Every row belongs to one group in each of 4 separate groupings. Each group adds its own fixed numbers to the row, and there is some noise. The rows also spread widely along 11 directions, which tell nothing about the answers.
In the rows, zero is written as 128.
Some rows, each with its group in each grouping after it:
[122 132  52 193 108 145 129 166 108 196 166 102 117 128 169  98 146  64
 185  55 118  59 110 204 126 118]
(1) J_249 P J_289
[172 150 122 141 130 132 127 121 126 129 123 135 158 121 143 158 122 119
 127  92 129 133 128 167 126 111]
(1) J_249 K J_5
[114 133  81 131 116 144 139 170 124 168 123 116 122 163  68 112 169 166
 131 132 136 143 113 170 131 157]
(0) J_56 R J_289
[171 110 135 148 128 147 179  98  82 122 122 158  80 120 120 114  95 171
  97 154 162 123 129 115 158 114]
(2) J_830 R J_660
[129 118 126  90 108 102 137  97 183  96 193 107 165  80  83  74 125 156
 116 155 108 118 119 104 136 133]
(0) J_152 E J_660
[127 150  58  92 101 129 180  51  44  74 144 134 127 118 134 135 142 122
  97 114 185 145 142 105 167  88]
(2) J_309 E J_5
[132 139 121 144 137 121 123 150 145 134 124 107 119 113 143 110 109 102
 134  86 119 127  78 152  95 116]
(2) J_830 F J_660
[111 124 113  55 102 128 131  99 126 115 156 114 166 136  56 129 151 177
  91 155 151 164 138 111 135 138]
(2) J_56 M J_5
[176 146 122 138 120 140 150  95 154 108  77 150 126 123  96 147 102 149
 128 146 134 138 136 123 133 113]
(1) J_76 K J_5
[147 113 134  96 122 158 155  72  74 103 141 124 155 108 161 179 103 146
  90 107 176  95 150 148 140 138]
(2) J_152 F J_5
[132 166  88 131 115 120 132 131 102 115 129 126 143 122 148 141 141  93
 142  90 136 145 112 153 133  88]
(2) J_76 M J_289
[165 156 159 143 136 101 123 117 156 108 120 157 163 111  91 103 110 169
 123 114 123 126 125 129 120  99]
(2) J_309 P J_660
[169 122 144 152 135 123 159 125  71 132 155 137  97  69 173 106  96 149
 110 109 122  85 102 136 126 113]
(2) J_56 K J_289
[164 124 155 160 148 148 141 124 137 128 119 144 132 103 150 145  85 135
 109  97 129  93 104 163 123 141]
(1) J_76 E J_5
[ 98 117 147  78 139 142  93 122 147 109 147  72 158 103 166 155  80  97
 115 101 103  87  81 119  73 159]
(1) J_56 K J_5
[147 111 117 118 113 133 125 104 164 108  94  99 128 140  99 154 109 114
 135 173 134 140 141 108 134 116]
(1) J_309 R J_5
[118 139 118 124 135 112 149 154 106 106 113  94  89 122 158 129 114 125
 127 131 125 142  80 147 129 125]
(0) J_152 F J_660
[ 91 137 136  71 106 139 110 112  93  98  97 131 136 190  58 130  90 205
 133 207 139  87 174  80 158 146]
(0) J_76 K J_5
[100 171 162 163 163 157  77 188 144 191 133 142 150 158  86 105 126 161
 105  65 118  97  86 186  91 162]
(1) J_830 K J_289
[105 143 150  93 158 151 134 118  98  86  88 103 115 144 151 175  76 131
  96 130 140 111  88 126 104 155]
(1) J_830 E J_5
[ 88 140 174 121 126 100  43 170 141 140 150 106 157 174 115 115  81 124
 163 155 114  96 154  97 142  96]
(2) J_830 R J_660
[149 154  81 130 126 140 188  78  76  91 144 161 109  89 149 112 114 132
 107  83 151 128  98 130 144  97]
(0) J_76 R J_289
[170 140 118 135 130 136 170 119 110 119  86 138 117 135 123 173 139 157
 108 133 157 184 118 148 142 117]
(2) J_56 P J_660
[154 148 126 121 117 105 126 151 137 126 149  95 105 113 112 111 144 136
 126 174 111 156 111 130 138 108]
(1) J_830 K J_289
[213 118 114 112 122 115 215 107 120  67 108 101 103  65 157 151 127 143
  96 151 130 156  90 152 118 130]
(2) J_830 E J_660
[172 119  80 174 115 140 160 144 110 127  68 100 109 127 167 145 111  99
 168 106 134  74 122 187 106 126]
(2) J_309 R J_660
[176 124 113 172 103 107 130 130 173 145 162 116 143  85 105  83 133 114
 160 124 106  99 133 162 125  92]
(1) J_309 M J_289
[185 133 190 158 160 120 140 158 115 133 124 140 106  86 153 130  83 177
  97 120 110 117  98 155 113 132]
(1) J_56 K J_5
[203 129  23 130  83 139 252  61 103  79  50 133  80  87 108 132 143 127
 152 160 147 155 129 130 129  92]
(2) J_56 M J_289
[172 143 122 149 120  96 145 141 126 131 150 138 125 107 112 110 160 137
 109 123 130 200 106 155 151  84]
(2) J_249 M J_660
[161 167 166 179 132 124  93 135 128 154 127 172 143 148 120 140 111 143
 137 126 132 128 159 139 168  80]
(1) J_76 K J_289
[126 129  89 108  92 136 145 134 122 128 125 104 124 142  90 119 132 160
 140 153 133  89 135 164 128 152]
(1) J_76 M J_5
[137 149 142 123 141 134 122 155  92 136 125 147 146 149 116 150 130 178
  94 105 152 138 119 167 140 138]
(2) J_76 R J_5
[ 91 149 132 106 124 154  81 124 117 133 105 130 152 183  97 164 125 128
 119 140 147 141 138 107 147 127]
(2) J_76 K J_289
[135 163 118 164 125 127 160 117  94 158 135 196 110 132  62  41 106 219
 124 124 133  71 141 128 142 109]
(1) J_56 R J_289

New rows. What belongs after each?
[153 147  83 162  98 139 124 110 142 162 132 143 148 148  91 121 153 109
 157 120 134 126 162 145 156  92]
(1) J_249 K J_289
[186 121 146 143 113 130 128 151  88 134  97 103 122 165 158 193 106 154
 153 169 151  84 193 183 158 122]
(1) J_830 F J_5
[167 159 116 123 118 128 144 126  91 103 105 131 162 155 152 175 131 154
 125 112 147 119 150 184 141 121]
(1) J_249 R J_660
[115 162 134 107 137 123 126 144 122 113  89 115 120 134 110 116  99 163
 136 143  96  96  97 124  88 143]
(1) J_56 K J_289
[166 168  90 115 117 124 170 122 114  99  65 151 140 144  86 157 143 171
 120 126 153 169 131 157 134 114]
(2) J_76 R J_5
[125 141  97 154 145 146 160 136 116 147 157 116  98  74 146  83 108 104
 111  44 123  99  46 179  83 134]
(1) J_830 M J_5
[144 112  97 136 125 150 165 130 130 140 134 112 108  80 136 101 124 125
 114  88 120  99  60 169  92 155]
(2) J_76 F J_289
[108 102 115 101 128 160 113 124 111 110 135  73 120 157 171 191 108  79
 121 137 153 138 117 129 143 139]
(0) J_830 R J_660
[199 102 189 110 157 150 150 137 106  82  95  94 119 104 174 213  82 164
  94 159 131 119 116 162 118 170]
(0) J_830 K J_5
[ 82 126 131  83 121 135 102 116 141 102  92  77 109 183 109 187 121  92
 130 226 134 182 130  74 165 124]
(1) J_152 E J_289
[147 127 118  83 132 155 162 142 104 117 102  92 145 139 123 194 152 177
  85 128 147 144 101 204 100 193]
(1) J_56 M J_5
[143 141 150 145 135 115 103 161 148 134 128 103 122 118 159 142 109 104
 137 119 106 127  93 158 119 114]
(1) J_76 F J_289
[109 159 145 121 149 121  99 171  97 140 130 120 136 140 106 115 145 156
  96 108 125 142  84 150 111 137]
(2) J_309 K J_289
[154 192 118  92 122 100 149 139  95  87  93 122 110 148  95 156 147 171
 108 173 144 204 124 129 147  96]
(1) J_830 K J_5
[153 173  48 174 103 138 153  89 128 142 126 154 139 117 124 116 139  67
 174  63 155 134 146 140 145  50]
(2) J_830 P J_289
[141 126 120 164 136 154 166 125 101 141  84 133  66 142 134 116  86 147
 127 130 143  84 105 148 119 134]
(1) J_830 F J_660
[149 124 106 139 123 131 142 126 126 112  68 111 100 131 146 156 110  86
 159 137 122 146 104 130 118 104]
(2) J_249 F J_289
[148 116 144 129 121 135 128 110 121 124 140 114 105 134 119 154 111 118
 115 170 153 160 142 118 164 100]
(1) J_830 M J_5
[166 138 160 163 146 120 146 129 110 117 119 156 119 110 132 127  79 165
 123 125 138 116 137 137 153 106]
(0) J_152 R J_5
[183 131 129 168 115 118 156 157 154 167 147 163 128  96  46  62 159 203
 116 130 119 131 113 182 132 130]
(2) J_76 M J_289
[146 145 119 118 138 141 176 100  84  99  65 164  93 129  91 118 102 180
 102 143 139 139 100 108 122 126]
(2) J_249 K J_5
[169 108 136 143 130 155 152 109 118 125 112 130 137 114 117 147 120 153
 113 129 143 100 127 155 123 144]
(2) J_309 P J_289
[121 145 119 130 119 113 122 156 115 131 117 116 129 147 120 121 123 143
 140 138 133 122 127 143 139 119]
(2) J_152 R J_660
[148 164  99 132 140 158 180  93  79 112 101 155 100 111 126 135 126 135
  91  93 158 157  87 131 123 111]
(2) J_830 K J_289
[176 153 116 167 113 109 147 101 111 118 128 150  78 109 143 129 119 101
 133 157 137 178 131  95 188  43]
(1) J_76 K J_289
[161 115  70 160 120 165 184 142  87 157 130  97  99 111 160 129 121 133
 140  84 144  40 114 216 109 166]
(1) J_830 P J_5
[114 140 145 112 135 117 112 124  84 141 188 133 126 105 133 105 130 143
  90 115 133 146 106 108 143 105]
(2) J_56 K J_289
[114 103 125 130 116 146 106 157 113 155 149  91 107 149 142 135 118 119
 132 158 125  91 118 149 145 149]
(1) J_76 R J_289
[131 119 140 148 135 151 132 122 101 144 155 135 127 122 124 140 113 137
 110 108 157 130 128 157 157 127]
(0) J_152 M J_5
[171 105 149 131 137 166 185 126  50 102  65 133  74 128 162 179  86 181
 106 170 147  82 118 155 137 163]
(2) J_76 P J_289
[158 137 120 153 125 118 161 135 103 130 120 141  88 139  96  92 128 184
 106 157 141 127 122 145 148 118]
(1) J_309 R J_660
[146 146 138 116 126 100 120 150  95  91 101  98 123 143 152 154  99 141
 140 156 125 106 135 147 127 114]
(1) J_309 R J_5
[121 167 122 147 150 130 153 113  94  83  56 133  86 131 151 131  73 115
 130 103 127 114  70 131  91 108]
(1) J_309 M J_660
[139 120 125 116 121 105 156 137  98 119 137 111  96 121 125 120 132 155
 108 167 133 155 110 117 150 119]
(2) J_56 E J_660
[142 117 148 134 112 129  94 149 138 135 114  93 140 163 118 146 110 145
 148 176 123  74 161 144 133 142]
(1) J_309 K J_660
[138 104  91 118  81 107 132 176 127 136 125  71 118 154 105 112 150 154
 168 200 114  85 153 156 151 151]
(2) J_76 E J_660
[146 113 149 144 147 138 137 123 104 139 147 136 127 103 121 106  97 161
 103  97 139  85 106 148 117 140]
(2) J_309 P J_5
[110 130 125 149 129 123 106 178 139 153 133  82  98 135 137 107 109  97
 162 141 100  88 100 150 117 132]
(1) J_830 E J_289
[113 143  88 135 128 155 157 116  37 121 114 116 111 122 194 158  99  93
 136  66 161  83 111 169 126 121]
(2) J_152 M J_5
[177 110 151 164 140 166 136 135 153 158 130 120 135 132 124 171 138 128
 102 132 148 142 127 180 144 144]
(1) J_830 E J_289
[121 191 124 127 126  96 121 156 129 103  45 148 135 182  49 102 103 197
 156 155 114 108 139 131 110 113]
(1) J_309 R J_5
[137 150  97 138 113 117 153 135  99 130 115 143 107 127 101 107 128 146
 133 123 141 143 115 145 142  99]
(2) J_76 M J_5
[166 156  69 126  85 103 183 106 110  97 122 131 117 122 120 106 141 154
 149 155 134 112 150 144 163  95]
(1) J_76 E J_660
[152 221 143 139 159 104 148 115  73  60  88 163 133 103 203 166  83 103
 127  55 125 143  79 154 109  60]
(1) J_76 M J_289
[131 165 118 102 128  94 135 121  65  76 128 115 131 123 155 139 109 138
 130 117 141 129 125 133 138  88]
(0) J_309 F J_5
[149 152 159 181 169 136 140 152 104 140 101 154  95 123 170 136  84 139
 104  79 130 127  77 159 112 116]
(1) J_56 R J_660
[182 161 122 174 150 114 177 132 102 136 152 173 112  63 131  70 107 156
 105  51 133 121  85 164 114  90]
(2) J_830 R J_5
[141 155 126  87 117 128 139 103 122 103 126 142 165 145  76 131 141 185
  99 151 133 139 134 135 135 135]
(1) J_249 R J_289
